The first 9 rows are patterns. Each new row is the sum of 2 different patterns, raised or lowered, with some noise. Before adding, each is slid sideways (what falls off one end comes back at the other), maybe read backwards, and multiplied by a number that may be negative. Names go in the order of the patterns.
Some rows, each with the names of its patterns after it:
[  3 -21 -21   4  -1   9  25   1  24 -13  -3  13  18  24 -16  -8  17  -8
  24  12  -4   7  19  -9  -6  19 -16  24 -11 -25  -7  -8 -20  22  -3 -13
  -6 -24 -18  24  -9] -> nudak
[  2  24  18  -3   8 -12 -10 -17 -18 -16 -25 -21 -14 -21  -3  11  -6  -7
   0 -13   0  24  24  14 -11  10  22   1  22 -14 -22   2   4   8  18 -25
 -13  -2 -17  -8  11] -> pogiz
[-14 -13  20  21 -15   3 -17   5  18   8 -21   2  -6   5  -6  15  13 -16
 -25 -18   5   2  16   0  19  -5   1 -14   6 -13  -7   4 -12  -9  21 -18
  20 -25   6 -19  14] -> buz
[  4  -5 -11  -9  -8  10   2  18 -19 -11 -25  16 -21 -13  20   0  -8  17
  19  -6  16  16  14   4  19   7   3   0   2 -18   7   8 -24  -7  24  -5
  12  17   8  11 -12] -> Vulam
[ 15  16   7 -24  -6 -24 -10 -16  -8  15 -21  -2  24 -20  11  -6 -20 -14
  17  -9  14 -17  10  13  -1 -15   4   9  -5  10 -15 -24  20  -6 -12   4
  11   4  19  -8  -1] -> Fuduk
[ -1 -13  15   4 -20   8   5   2   0 -19   8  -7 -23  10 -17 -22  -3   9
  19  20   5  -8 -25 -13  -5 -21  11   5   0  -9  20   8 -12  -3  -6 -24
 -14  -6  19  -4  -4] -> zeme
[ 18   2  19   8  14 -11  12  -7 -18 -10 -22  25   9 -17   5 -18 -11   2
 -11   8  12  -8  19  24  -9  -3 -24  16 -18 -14  -2  -2 -24   1  25   5
  21  -3   9   6  -3] -> sos
[ 17  -1   6  18  -4  25 -18 -12   5 -12  -8  22  21 -22  17 -14  -3  17
   6  -5   4  -1   7  -9 -24  16   2  -4 -24 -21  -7   3  -1  -8 -14 -13
  25 -23  -7 -11  12] -> siv
[ 25  17   1   1  12 -15   8  19  21  -9 -23 -18 -14   0  -5  19  11 -10
  -7 -21 -17   4  17  20  -2   3 -25   8  -1 -21  18 -22 -11  18  13 -24
  20   1  15 -23  23] -> dos

New rows, each followed by the names of its patterns:
[ 9 47 21 37 14 28 51 10 -6 36  2 14 42  3 20 19 30 30 39  6  8  9  5 36
 39 25 36 13 21 -1 15 48 49 42  4 30 33 21 50 51 42] -> nudak dos
[ -8  -6  21   2  -4   6  11  20 -12 -21  19 -24  -4  22 -11  13  23   3
  28  -3  -1  10  -4   2   6  -3  -5 -12 -13 -16   7  -8 -12  13   4  -5
 -11 -10 -20   9  17] -> Fuduk sos
[ 10 -22  15  -1   8  -3  -6   2   7  -8  -1 -16   0  -1   8   5  20  -1
   5  -6  -8 -16   7   5 -13   1   1  12  -1  11  10  -5 -15   8 -18  11
  17 -14  -6  12  -7] -> buz zeme
[-22 -14 -16  12 -26 -19   3 -24  -2   1 -26 -18  -2 -24  -5  -4 -10   9
 -10 -19   4   1 -12   4  -2 -23  12 -14 -21   8   8   2   2 -17   5   1
  14   2 -20  -7 -30] -> nudak Fuduk
[-26 -21 -56 -40 -14 -56 -38   7 -45 -21   9 -48 -40 -38 -25 -27 -50 -36
 -61 -46 -15 -44 -18   4 -25 -32 -34  14 -14   6   0  -2 -61  -5 -23  -8
   9  -2 -41 -11 -30] -> nudak Vulam
[ -5  -4  -1 -24 -13  11   2  15 -10   6 -16 -46 -20  -5 -33   5 -24 -25
 -11  -6 -11  14 -13  -6 -23 -14  -6  -3 -24  16 -27 -35  12 -27 -24 -19
  17 -17   6 -24 -30] -> nudak Vulam
[ 32 -13  11  14  21  23  22  12  23 -11  22  12   1  18   6   5  33   0
   8   0   3  36  14  27  30  -2  19  31   2   4 -10  -3   2  25  38  20
  21  35 -13  15  -1] -> buz zeme
[  6  23   2  -2 -22 -19  36  -4   2  19  -8  15  22   1   4   2  22   0
  -2  20 -11 -37  -3 -18 -24 -24   5 -11   4  13  12  -7  -7   0  -8  10
  13   2 -12  11 -14] -> pogiz zeme
[ 10  16   5  -6  10 -16  23  -7  22  10   2   7 -16 -10  20  -2  23   7
   5   2  28   3  12   8   8   9   1  28  21   3   2   4 -12  -4   3  -4
   4   9  15  24   6] -> buz sos
[-20  -5 -31  12 -28   3 -21 -14 -22  -4 -19 -29   3 -19 -24 -16  -4 -28
 -49 -29 -31 -20 -29   5  -3 -17 -42 -24   1 -11  -4 -20   2 -35 -39 -16
   0  -7   4 -38 -45] -> buz dos
[-22 -24  -8  -6 -16  -9 -11 -27   6  16   8 -13  -5  -3  10  20  13  13
  -4 -30 -21 -29 -13  16  -2  10  20   3   8   9  24  -1   2  24   1 -10
  17  11   0  -7  -1] -> pogiz zeme
[-38  11 -13  -7   1   9 -11 -31  -1   6 -22  -7   1  10   1  15  12   7
  37  19  -3  23  15  14  -5 -15  -6 -27 -23   2  -8  -5   0  21  41   6
  -1 -10 -24   7   8] -> pogiz zeme
[ 27 -36  23   6  22 -22   0  26 -15 -38  26 -33 -17   7 -16  19  14  25
  12 -15 -25 -23 -22   1  16  20 -11  17  -6 -25 -23 -12   3   9   5   1
  10  -1   1   8  37] -> zeme dos
[ -1 -20 -11  11   7  -9  -7   6   8  23  -6  -7 -36  14 -12 -16 -10   0
  14  -4 -34 -16  10 -28  16 -29 -16  -6  -9 -16  14   8 -22 -19 -39  -5
   2 -33  -7  -3  14] -> buz siv
[-11 -26   1 -28 -13 -31 -35  -2 -21 -31   4 -25 -10 -13 -46 -19  10 -17
 -10 -43 -22 -15 -32   3  -6 -28   5 -14   2  14   7   0 -44 -28  -2 -34
  15   1 -15 -14  19] -> nudak zeme
[ 29  50  42  27  18   6  31  31  19  25  31   6  50  12  18  19  41 -13
  22  23  26  21  21  31  20  26  16  38  12  42  38   6   8  13   9  36
   9   0  -3  33  18] -> nudak Vulam
[ -7  11 -11 -16  -4 -18 -23   3  -2  -1 -47  -7 -18 -11 -33 -14  -3 -32
  -6 -39 -40  -7  -9 -33  -4  12  -1  22 -40 -21  15  -3   8 -24 -19 -24
 -27 -36 -14 -15 -50] -> Fuduk sos
[ 23  23  33  10 -11 -14  -6  -5 -19  22  -3   4  -6  32  22  -8   9   6
 -18  -4  -4  12   5  -6  10   8   6   4 -19   8  15   2  12  -5  20   0
  -4  12  -4  -7   2] -> zeme sos
[  3 -18  -1 -13   3   1 -19   3 -17 -14  -7 -13   7   5  14  -9 -15   3
 -14 -15   8   3  -7 -26  -3  -9   9   3  -4 -11 -31 -34 -26   5  -1   3
 -24  20  -9 -22  11] -> zeme dos
[-41 -24  14   6   3   9   4 -18  -4 -15   3 -23 -11   6 -20 -27 -14 -10
  -3  20 -19   4  -2 -40  21   5  -9 -13  -4 -14 -21 -26  -9 -26 -40 -19
 -15 -17 -16 -17 -18] -> sos dos
[ -4  -4   5 -18  -2   1   9  -6   7  11  -8  -2   6   7   1   7   6  -1
  27   4  16  -3  -1  -6  -2   6  15  17  -3  -2   4   5  -1  17  24  12
 -14  -2  -7  23  11] -> buz dos
[22  2 15 30  4 19 23 19 29 17 19 21 38 32 22 -1 20  4 -1 13 -3 17 11 -9
  3 -8 -4  4 -1 11 25  6 34 41  9 17 -8 14  0 -3 -2] -> pogiz sos
[-17 -16  24  -8 -14  -4 -26  -1   6  30  28   6  11  16  18  26   0 -14
  -5   2  25   1 -30  -1  -2  -5  -1   1   4  35  27 -12  22 -15   6 -23
 -27 -16  -9 -31  10] -> pogiz Fuduk
[ 48   6  46  23  27  40  50  28  25  21  36  42  43  49  21   3   6   5
  10  -1  52 -12   3   9  33  36  30  19  23   7   6   4  22  16  19  25
  37  15  18   3  23] -> nudak sos
[ -9 -19 -42  -7  -2 -17  -7  -4 -40  -4 -34 -26 -10 -28 -14 -14 -29 -34
 -18 -45  -8  -8 -43 -41 -20 -16  -2 -27 -16 -45 -39 -29 -29  -1   9 -14
 -18 -28   0  -4  -5] -> nudak zeme
[ 26   5  -3  21  42  29   6  10  18  15  30  12 -30  46  12  12   2   3
  15  17 -13  14  -4  39  27 -10  17   1 -17 -20  25   4  10  12  10 -10
  22   2  -1  -6  31] -> Fuduk siv
[ -2 -24  -9  -1  19   1  15   0  -9  34  13 -26  15   0  -5   0 -16  20
  -2  -8  21  -1  -4  -4  11   6  33  18  18 -23  11  11 -23  13  15  -7
 -15  25   1 -14  -6] -> Vulam zeme
[ 5 13 32 39 47  4 31 11 29 22 15 36 21 13 49 34  9 42 35 36 29 24 32 35
 39 29 14 36 24 -6 25 40 17 24 48 32 40 32 31 17  3] -> Vulam zeme
[ -6 -13 -19  -6   0  23 -14  10 -14  -8  19   7 -16   7   8 -30   7 -22
 -22 -11 -32 -30  -5  -9   6 -33  -1  13   2   8   8   3  22  13 -11  -7
 -26   3  16  -6   0] -> pogiz siv
[  2  -8  -3  -3  16  10   9 -23 -14  -8  -8 -24  18  10 -11 -19 -30  -9
  12   9  11  16 -13   7   3  17 -12 -16   0 -16 -13  18 -18  -5 -29 -13
 -31  -4 -24 -24   3] -> pogiz buz
[ 22  22 -16 -26 -27   4 -15 -14  14 -13  11   2  14   4 -16   9  12   0
   2  10  -4   3  -7 -15 -30 -16   6 -26   4  12   5  11  -1  16 -15 -11
 -11 -29 -18   7   7] -> zeme sos
[  8 -21 -12  -8   4  18  -6  -7  -5 -18  -8  -1 -35 -36  12 -16  20 -35
  17  17  -3 -15  27 -26 -29   2 -38   0  -5  -6  11 -21   6 -30 -28 -32
   2 -13 -15   4  -7] -> Fuduk sos
[-14 -19  12  -9  -2 -22  14  -8 -23  -3  14 -25  -6   0 -25   0 -18   2
 -19 -13 -14  -3   0  -6  -1 -21 -14  -1   0   5   0  17  -6 -31 -15  -9
  -8 -14  -9  -7 -15] -> Vulam dos
[  8  13  24  21   5  13  13  36   2  62   5  18  32  38   1  10  24  13
  41   1  22  19   9  -8  40  46  49 -15  37  22  51  43   8  15  56  27
  33  -2  28  28  52] -> buz siv
[ 26 -22  14   7 -24  -3  11   2  -6 -23 -20 -27 -21  15 -10 -18 -18 -22
 -30 -35 -15 -27 -36 -11 -10  -9  18  21 -19   6 -28 -17 -18 -32 -36  16
  -6 -13  -6 -38 -16] -> pogiz Fuduk
[ 20  28  17  35  36  -9  21  54  30  11  39  14  44 -15  15  38 -14 -28
  40  -3  37   6   9  31  14  34  53  17 -25 -10 -13   9  16  26  13  -3
  -1 -20 -15  -8  44] -> sos dos
[ -4 -27   3   9 -11  11   5  -6  19 -14   4  17   8  29   7 -10  11 -20
  27  -3 -11   4  12 -20  -2  30  -6  30  -8  -9   0  -6   0  17  11  -2
   7 -22  -2  13 -16] -> nudak sos
[-52 -21   8 -22   2 -15   2   4 -16 -36 -29 -26 -20 -20 -12   2  -2 -25
  11 -20 -25 -31 -12 -47 -30  11  27  -3   0 -27 -28 -13   5 -51 -16  -8
 -25 -16   4   6 -15] -> buz zeme
[ -4  -1 -41 -18  -5   0 -43 -10 -25  19 -21   6 -29 -15 -18 -17  -9   6
  -9  13 -10 -25 -46 -20 -21 -25 -21   1  -3 -18 -44 -15 -20 -21 -23  -1
  -6 -36 -25  -6 -12] -> buz dos
[-19 -33 -43 -31 -18 -25   3 -34 -46 -11 -14 -26  -7   2 -29 -30 -27 -26
 -12 -45 -25  -6 -23 -17 -32 -25 -15 -14 -33 -24 -19   2   2 -18 -32 -44
  -9 -21 -22 -13 -28] -> siv dos
[  0  -1   9  13 -15  -3 -20 -25  -7 -30  11  -9 -17 -32 -26  22   6 -18
  11 -18 -22  12  -9 -16  -5  -6 -17   6 -29  13  19   8  13  14 -16  -4
  -3  13  25  22 -23] -> nudak sos
[-19 -14 -22 -11 -24   0   9  15 -21 -22  -2 -19   5  -6  -2 -10 -18 -10
   6 -20   9 -28 -36   8  -4 -31   6  -8  22 -14   9 -28 -14  -6 -13 -12
   9 -10   4 -13   7] -> buz zeme
[ 14  10  17  -2   9  13 -27 -10  21  33  32 -20  24  -7   6  31  34  53
  13  25  24  11   9  47  36  16  -1  10  13  21  27  14  26  -9  47  13
  24   8 -21   1   9] -> nudak dos
[-17 -18 -13 -17 -37 -37 -26 -20 -18 -20 -28 -18 -28 -48 -23 -17 -30 -25
 -25 -38 -14 -22 -41 -23 -19 -35 -29 -49 -10 -36  -7 -18 -31 -12 -34 -34
 -15 -25 -13 -35 -16] -> nudak buz
[-41 -21 -25 -38 -30   6 -34 -11 -34 -22 -13  -7 -36  -5 -14 -25  -1 -25
 -37   3 -10 -30  -6 -13 -22   8 -14 -12  -7 -11   0 -35  -9 -31 -25 -28
 -34 -17 -32 -24  11] -> nudak Fuduk
[-29   4  -8  28  34 -15   8 -23  -8  13  -1   0   4  28   6  23  17  17
  14 -14  24  10  25  12 -30  -3  15 -16 -17  15 -20  14 -12  29  36 -13
  25  24  -7  -3 -21] -> zeme sos
[ 29  -4  -1  -5  17   9  18 -16  -3  23  12   4  13   9  40  -4  28   1
   6  20  13  17  30  12   9  13  12   3  18  -6   8   1  12  28  12   4
  -1   8  -3   4  15] -> nudak buz
[-22  -5   2 -32 -30  -7 -24  -1 -26  16  -2 -11  -8  -1  -1 -26 -27 -21
  -5 -15 -15 -21 -18 -17 -39 -10 -31 -16 -21   1  16  11   9 -34 -33  -6
 -17 -11   6  -9  -1] -> zeme sos
[15 15 20  5 39 56 19 15 11 11 32  6 38 30 45 23 46 26 27 37 28 27 38 31
 39  4 34 15 23 20 25 -4 31 17 50 36  9 28 42 15 29] -> buz sos
[-12 -20   3 -18   6 -39  15   8 -42 -25   0 -43 -28 -27 -16 -41 -13 -26
 -39 -20 -24 -25 -14 -10 -22 -25  17 -10 -26 -10 -23 -42 -39 -35   3  -9
 -16  -4 -13  -8 -37] -> buz Vulam
[-38  -1  -2  -4 -16   5   0 -19 -31  -1 -17  -8 -20 -28 -12   1  -4 -19
 -21 -22 -13 -32 -10  14  -2 -20  -4 -13 -16 -16  -1  -6  -2  -6  -1  -6
 -15  -5 -16 -22   3] -> buz Vulam
[-22 -10 -43 -22  -6 -16 -34 -22 -17  -8  -7 -31 -21 -39 -20 -12 -38 -34
 -28 -16 -19 -26 -20 -18 -49 -15 -41 -50 -13 -13 -27 -20  -1 -37 -28 -39
 -32 -35 -43 -36  -6] -> zeme siv
[ -7   3   7 -27 -17   2  -4 -16 -23   8   2  -3   5   6   2 -25   1 -11
 -19  14 -22 -17  12  -8  -9   1 -11   8  -6   8  16 -27   4  -2 -10 -23
 -27 -16 -21  -1  26] -> Fuduk zeme
[ 46  17  27   3 -14  18  24  24  -4  28  14  14  19  -4 -16 -12  14  11
   4 -19  26 -36 -33  14   0  11 -22   2   4 -10  -2  41  32  49  11   6
  26   8  20   4   8] -> nudak dos
[  3 -26  -8   3   1   2  10  -9 -19 -22  -9 -25   6 -11 -28  -5  -6  -4
   1 -11 -14   8 -30 -10 -23  -7 -29 -31 -15 -11   0 -31 -11 -32 -11 -36
 -16  14  -3 -10  -1] -> Vulam dos
[-13   5 -20 -30  -9 -21  -4 -13 -19  -1 -16 -19 -42 -30 -35  -8 -28 -25
 -16 -42 -34 -47  -8 -10 -17 -27   4 -13 -39   3  -5 -21 -23 -31 -17 -14
 -24  -9 -30 -19  -8] -> sos dos
[10 45 46 11 27 18 28 33 35 13 12 36 26 11 12 42 29 33  5 11 30 37 29  5
 13  2 34  0 16 27 20 34 39 16 44 18 28  5 27 22 27] -> Fuduk siv
[  9  26 -12 -22  -5  18  22  33  13  22  -8   4  -3   4   5   6  13  -5
  13  31 -11  25 -14   2 -13  19   8  -3  24  26  -9  20  -1   3  28  19
  -6  11  -5  18   1] -> buz zeme
[  5   8  17 -15   2  -4   2   8  25 -16  -9  32 -20  27  12 -20 -10  23
 -13   4 -12  25   1 -25 -10   5  16   8  18  -4 -10  -7  18  26   1  27
   7  13 -18 -15  11] -> siv dos
[ -7  -8  15  18   7  15 -14   3 -13  18 -16   5   6 -11 -10  -5  10  -1
   0  -7   5  -7 -17   6  10   0  25   9 -10   8   3   1  -7  -9   8   7
   5   3  14  -6  -2] -> buz dos
